The rows of a group lie close to one hidden flat surface of 9 dimensions, which may be shifted away from zero. Surfaces can cross.
Some rows, each with its group after it:
[-10 -11  18   5   5  -1   7   4   4  23   7  -8 -15   7  -5  13  -5 -19]
z_965
[ 27   0 -19  -8 -46  16 -20 -32  10  26 -23 -26  16 -11   3   6 -28  26]
z_808
[  4 -10  -2 -20   8  -2 -23   2   1  22  -8   2 -22  14  -8  -5  -2  11]
z_808
[  8   9  -8   6 -16 -28  31   4  -9  28  17 -15 -17 -40  49 -14  -4  12]
z_398
[-11  27 -17   3 -31  -2  -8  10   3  25  11  11  11 -45  34 -12  17 -11]
z_398
[ 11  -5 -27 -30 -11  16 -39  -5  10  15 -15   5 -24  29 -35  20 -23  12]
z_398
[  7  13 -16 -15 -12  -4 -18   4 -29 -14 -18   7  -2   6 -12 -12   1  16]
z_398
[ 22  19  -2 -17 -24   2 -22 -50   3  -9 -15 -39   7  15 -19  11 -20 -10]
z_685
[ -9 -14  -2  20  -1 -15  26 -11   4  14   5 -21   0  -4   7   4 -13   7]
z_808
[ -1  14  60  -7   9  20  26   1   8   7   8 -38   1  -8  40   0  -7 -37]
z_808
[  5  38 -29 -24 -22  -5 -25 -27   9 -17  13  21  -3  14 -20  -1 -22 -25]
z_685
[  7  11 -37 -29   1  27 -18  15  28  -1 -19  30   3  -8  14   9 -11   4]
z_849
[-10  -9 -16   3  -6  22  20   4   2 -23   0  15  30   7  12   8 -37  15]
z_808
[ 33  26  -3  21 -25 -26 -38 -22 -20  -8  18   2  11 -14 -24 -38  21  10]
z_398
[ -9   7  10 -16   9  -3   9   1 -17 -15  -4 -10  -8  11  -1   0  -5 -14]
z_685
[ -8  25  -1   0 -25   9 -31  26  -4  32   5  15 -15 -23   1   3  10 -20]
z_965
[-13 -19 -13  35  53  20   2  31 -10 -28  19  34  21  28  24 -42 -17  36]
z_965
[-11   4 -56 -20 -14  10 -15  35  -2   0 -10  52  -7  -5   1  11 -12  11]
z_965
[ -1  -5  -4 -21  -9  19 -22  11 -38   1 -48 -17   1  18  -6  -9 -14  32]
z_965
[-11  19  -1 -20  33  23 -36  36  23  -7  23  54 -10  16  -2 -15   8 -26]
z_398
[ 15  10   5  22 -38 -28 -10 -37 -17   9   8 -26   5  -9 -19 -12   7   8]
z_685
[ 10  -3  -1 -30 -23  -3  -7  -4  14  44 -13  -2 -21  -7 -10  15  -6 -12]
z_965
[ 25  11  -2 -19   3  19 -50   6   8   6 -13  19   3  10 -19 -13  12   9]
z_849
[  7 -12 -45  11 -39  -1  -3  -8   2   3 -33  -5  17 -27 -20  35  12  32]
z_685
[-27   3 -26  14  -4 -11  51  24  13  17  29  19  -1 -36  52  11 -15 -14]
z_849
[ 16 -13  18  15   5 -13  -7 -39  19  23   9 -37   2   4 -12   3   0 -10]
z_808
[  2  -5 -30   4  -5  -8  13  19  18  20   5  22  -5 -37  36   2  11  26]
z_849
[-11  26 -19  16 -66 -33 -17  31 -33  59  40  34 -29 -46   2 -22  17  -2]
z_398
[ -7   3  32 -12   6  20   7  21 -20   1  -1  -3  -1   8  15 -19 -13   2]
z_808
[ 13  -5 -12   5  -5 -12   3 -12 -17 -12 -13   4  12  -5   0 -21   3  23]
z_965
[ 37  21  15 -18   7  -7 -25 -23  14  -1   4 -18 -33  19 -33  19   6 -33]
z_398
[ 15   1  -7 -11 -12  11 -18   4  -2  -5 -35 -10   7 -17  -3  13  24  12]
z_685
[ 13  17  22  16 -33   2 -10 -28 -19  -2 -15 -35  18 -11 -21  10  11 -21]
z_849
[-16 -20 -12 -34  27  15  -5  47  -7  32   3  35 -29  21  26 -25 -28  32]
z_808
[-17  23 -29 -25  43 -19  -7  25  -8 -29 -11  24 -28  -5   7   8  43 -21]
z_808
[ 22   3 -54 -29  25  16 -18   8  52  -2   7  62   5  -3  26 -16 -18  19]
z_965
[ -2 -11  54  -3   9  -6  19 -12   8  25  -1 -46 -18   1   8  10   3 -30]
z_965
[ 10   1  23 -21  10  16 -31  12  -7  17  -6   4 -16  20 -10 -28  -2  -2]
z_965
[ 17  19 -20  13 -35   4   1 -38  16  -4 -21 -26  32 -23  15   7 -16   2]
z_849
[ -8 -20  17 -51  13  27  -1  61  -3  56 -16   2 -53   4  24  16  -8  15]
z_849
[-10  -3 -18  40  14 -26  32   7 -28 -66  -2  21  30 -14  -4 -10  28   7]
z_849
[-11 -19 -17   4   1  18 -18  41   3   0  -4  40  -3  -1 -28  19  35  14]
z_685
[-20  10  14   1 -23  11 -20   6  20  49  18  -2  -3 -12  -1   6   8 -25]
z_398
[ 12 -25  15   5 -23  -9  -4 -11 -21  61  -8 -36 -16  -2  12 -28 -20  38]
z_965
[ 16  28 -14  13 -13  -4  -5 -17  11 -18   5   8  34 -26  23 -18   2  -9]
z_849
[  9  37  17   9 -20   6  -9 -23  -8  -5   6 -10  31  -6  18 -37 -16 -19]
z_849
[  8  -7  11  -7  33  -5  28   3  -4   3  -5 -24  -6 -13  55 -34   0  18]
z_808
[  9  13 -36 -11  -7   6   9   7  -3 -17 -34   5  16 -30  29   6   6  19]
z_849
[-18   2 -24  19  -8   1  -8   3   6  -9   5  24  24   1  -7  -2   2  12]
z_398
[  2   6 -23 -19  23  23 -13  44  28  -8   0  45  -2 -21  21   0  31   5]
z_685
[ 11 -13  33 -14  42  19  -4  16   9  -9 -15 -15  -3   7  18 -14  25   9]
z_685
[ -5  36  21 -54   4  26 -16  38 -14  -2 -20   2 -22 -17  25   3  26 -29]
z_685
[  1  28  13  -5 -23   5 -17  31 -46  -9   4  21  12 -14   3 -40   7   6]
z_808
[  5  -2   3   7  56   5  13  -9  42 -41  27  20  17   9  20 -10  13  -7]
z_685
[ 25  -5   4  16  16  -9  -4 -32  25   5  10 -20  17  -2  17 -19 -10  16]
z_398

New rows. What belongs after each?
[  9  23 -12   9 -58   6   4 -14  -1   9  -8  -8  24 -41  12  12 -11   0]
z_808
[ 16 -15 -19   0  13   4 -19  11   8 -17 -18  18  -2   6 -23  13  26  17]
z_849
[  9 -10 -20  14 -11 -13  15 -40   1  -2 -30 -44  14  -6   4  22  -4  17]
z_808
[ 17  -6   4  -7   2  -7   8 -47  -6 -13 -12 -36  15  16   7 -17 -27  24]
z_685
[ -8  12   1  27 -33 -19 -14  20  -6  13  27  25  -4 -26 -30   5  44 -13]
z_685
[ 32  19 -18 -61  31  10 -11   5  -2 -30 -28  -2 -32   7  20   8 -11   2]
z_398
[ 18 -20 -36 -32  20  23 -15  17  37  12 -32  19 -13   3  -1  26   3  27]
z_849
[ 11 -59   8  22  34  10  36  12  11   1 -39 -34  18 -13  19  12  26  54]
z_685
[ 16 -52  43   6  44  28 -15  26   6   6 -35 -11  10  10 -13  -5  51  39]
z_685
[ -6  -5 -14  29 -18  -3  41  -3 -17 -34  -2   2  39  -9  18  -3 -24  25]
z_808
[ 15  11  10  -6  29  -3  -5 -21   0 -37   8  -5   9  21   8 -38 -10   9]
z_685
[ 20  31 -12 -30 -12   7 -19 -11  24   0 -25  -4   4 -28  15  15  15 -23]
z_965
[  8  -9 -20   8 -12  -6 -11   0  -1 -14 -32   4   2  -4 -43  40  37   0]
z_849
[-26 -38   6  38  -4 -21  31  30 -31  18  15  12 -10  -8 -10   2  29  27]
z_685
[  4 -12  51  15  32  -5  22 -18 -15 -22   2 -39  12  18   9 -16  -1  -3]
z_808
[ 11   6  -6  -3  20  13   4  26  21  -7  -6  18  10 -31  39  -5  33  14]
z_685
[ 14  49  24 -13 -33  14 -31 -11 -22  -4 -16 -14  18 -15   0 -21   8 -25]
z_849
[  5  12 -41  11 -19  -1   7   0 -14 -39 -11  26  37 -11  13 -18 -15  32]
z_808
[-23  29 -31  -3   5  52 -31  43  21   1   0  26   2  -7  13  29  -2 -19]
z_965
[  0   8 -22  -3 -22   8   0   6   9  21   7  12   4 -15  11   0 -22  10]
z_808
[-13   2 -16  -6  -4  20 -22  21  25  -1   0  33  -7   7 -38  42  20 -26]
z_685
[ 12  -5  22  10   7 -32  17  -4 -14  24  20  -4 -12 -19  25 -47   8  10]
z_965
[  4  -1 -10   1  11 -27  44   4 -44 -37 -13 -17 -12  -3  19  -1  -3  16]
z_398
[  1  -7 -13   9 -10 -24  -4   1 -32 -10  12  13 -19  21 -35  -9  -7  19]
z_398
[ 25 -24  15 -27  -2  37 -66  20  27  58  -6  16 -19  17 -31  -9   9  25]
z_685
[ -7  10  18  -3  21  -6  11  18 -13 -17  14   3  -3 -14  27 -20  24 -10]
z_685
[ -5 -18  15   2  -5   6  -1  17 -10  16 -21 -18  -9 -15  -8  21  30   7]
z_685
[ -5  36  13 -19  14  18 -17   5 -16 -43 -24  -4  22  -7   8  -7  31 -27]
z_398
[-22  -3  13  12   2   6  12 -17  22   7   6 -21  10   8 -18  36   2 -31]
z_398
[-11  13 -10 -11  -6  10   8  30 -23   0  -4  18   1  -8  24 -19 -13   2]
z_849
[ 33  16  17   8   4  -9 -38 -25   7  -1  18  -2  -1   7 -20 -23  11 -10]
z_398
[ -9  -5 -22  -1   1  16 -17  -4  45  33  20  23   6  -3  11   5 -16   1]
z_398
[ 17  13  13   7 -24 -12  -6 -43  33  29  25 -23  -2 -11   4  -2  -7 -16]
z_685
[-15  -4   2  -9  49  -3  24   2 -24 -68   4  13   9  38   3 -22 -15   8]
z_685
[ 16  -8  33  -7  36   6   7  -1  12  -2  -4 -24   4  -5  33 -21  17   8]
z_685
[13 -6 -6  9 15  2  3 -4 26 -1  0  7 10 -7 10  6 11  0]
z_849
[-29  15 -17 -22 -16  -5  14  36 -10  16  21  27 -26 -11   7  14  -3 -22]
z_685
[ 21   2  15 -10 -28   2  10 -26  23  44 -18 -58  -2 -34  27  18   8  -4]
z_685
[ 15  11   7  22 -46  12   7 -22   5   1   5 -21  32 -17  -6   9 -15  -9]
z_808
[-11  12  18 -14 -45  42   6  11   5  18   2  -1   8  -7   6  26 -37 -24]
z_808
[  9  21  23 -34   9  10 -21   4   8  36 -15 -27 -28  -5  22   5  15 -27]
z_808
[  7 -16   7  25  24 -19  -4 -34  26  -1  22 -10   6  17 -19  -7   4  -3]
z_808
[  4   6  20 -21  28  14   4  12   4 -13 -10  -7   3  -3  23  -9  26  -4]
z_685
[ 10  18  10 -10  35   1   4 -26  24 -33  22  -1   9   7  14 -12   2 -20]
z_685
[ -3  20  34   9 -55  43 -18   2 -11 -18  -3  -1  30  16 -45  25 -25 -33]
z_808
[ -4  -1  22  46  -2 -11  -3  12 -41  -3  11 -11  11   3 -12 -38  16   8]
z_965
[-15  25  12 -14   8 -19  17  20 -29 -14  21   8 -17 -10  33 -32   3  -6]
z_685
[-18  12 -39  -8   2   6  -2  12  28 -24  25  54  -1  12 -19  27  -6 -19]
z_685
[-15 -27   8 -20  34  -1  21  30 -21  16  20  14 -24  23  33 -43 -36  38]
z_685
[-26  -7  -3  29 -22 -15  16   4 -22  -1  22  14   5   0 -19   5 -10 -11]
z_849
[  3  18  -4 -24  19  26  -1  32  -9 -30  -3  31  18  -9  52 -41 -10  15]
z_808
[ 15  -3  28 -30  57  18   1   2  19 -17   2  -2  -3  22  38 -34  -7  10]
z_685
[  9  32   2 -17  -9 -13  -2  10 -29  -1   1  -2 -23 -25  18  -8  19 -14]
z_398
[ 38  21   9 -39  -4  29 -56 -14   8   0 -31 -15   4  -1   0 -16  11   6]
z_685
[  0   7 -29 -22 -18  -1 -14  10 -10 -10 -27  18  -4   0 -18  19  -4  -1]
z_965
[ 36  19 -21  10 -42  38 -16 -31  70  14  28  20  48 -22  15   1 -46   6]
z_808
[-26   3 -48   5 -14   5  33  13  10  -9   0  25  16 -10  27  23 -28  -2]
z_849
[  9   3  -4 -35   3   1 -40   8  -6  30 -14   1 -28   7  -2 -17   5  14]
z_808
[ -4  -3  10   0   8  -7  -5   0 -39 -18   4   1  -5  24 -10 -26  -8  16]
z_685
[  5  -5  -8   4  17  -8  28 -12  23  -1  13  -2   6 -12  31  -6 -12  13]
z_685
[-14  -2  11  10  15 -24  33  -4   1   9  45  -1 -13  -4  37 -20 -24  -2]
z_685
[ -3  36 -39 -42 -18   6 -22 -12  16  -7  17  34 -15  17   0   5 -40 -19]
z_685
[ 12  -1 -17   8  -7   2 -29   8  12   3  -1  27   8 -13 -12  -4  23  18]
z_685
[  4 -25   0  37  -2   2  -1   3  -1 -11 -27  -6  21 -20 -32  29  51  16]
z_685
[-26  -4  -6  12 -15  24   5  30  -3  48   1 -14 -13  -8  23  20 -21   5]
z_965
[ 26 -17 -13  46  13 -18  17 -19  15 -30  -6  -1  43 -36  18 -18  39  36]
z_685
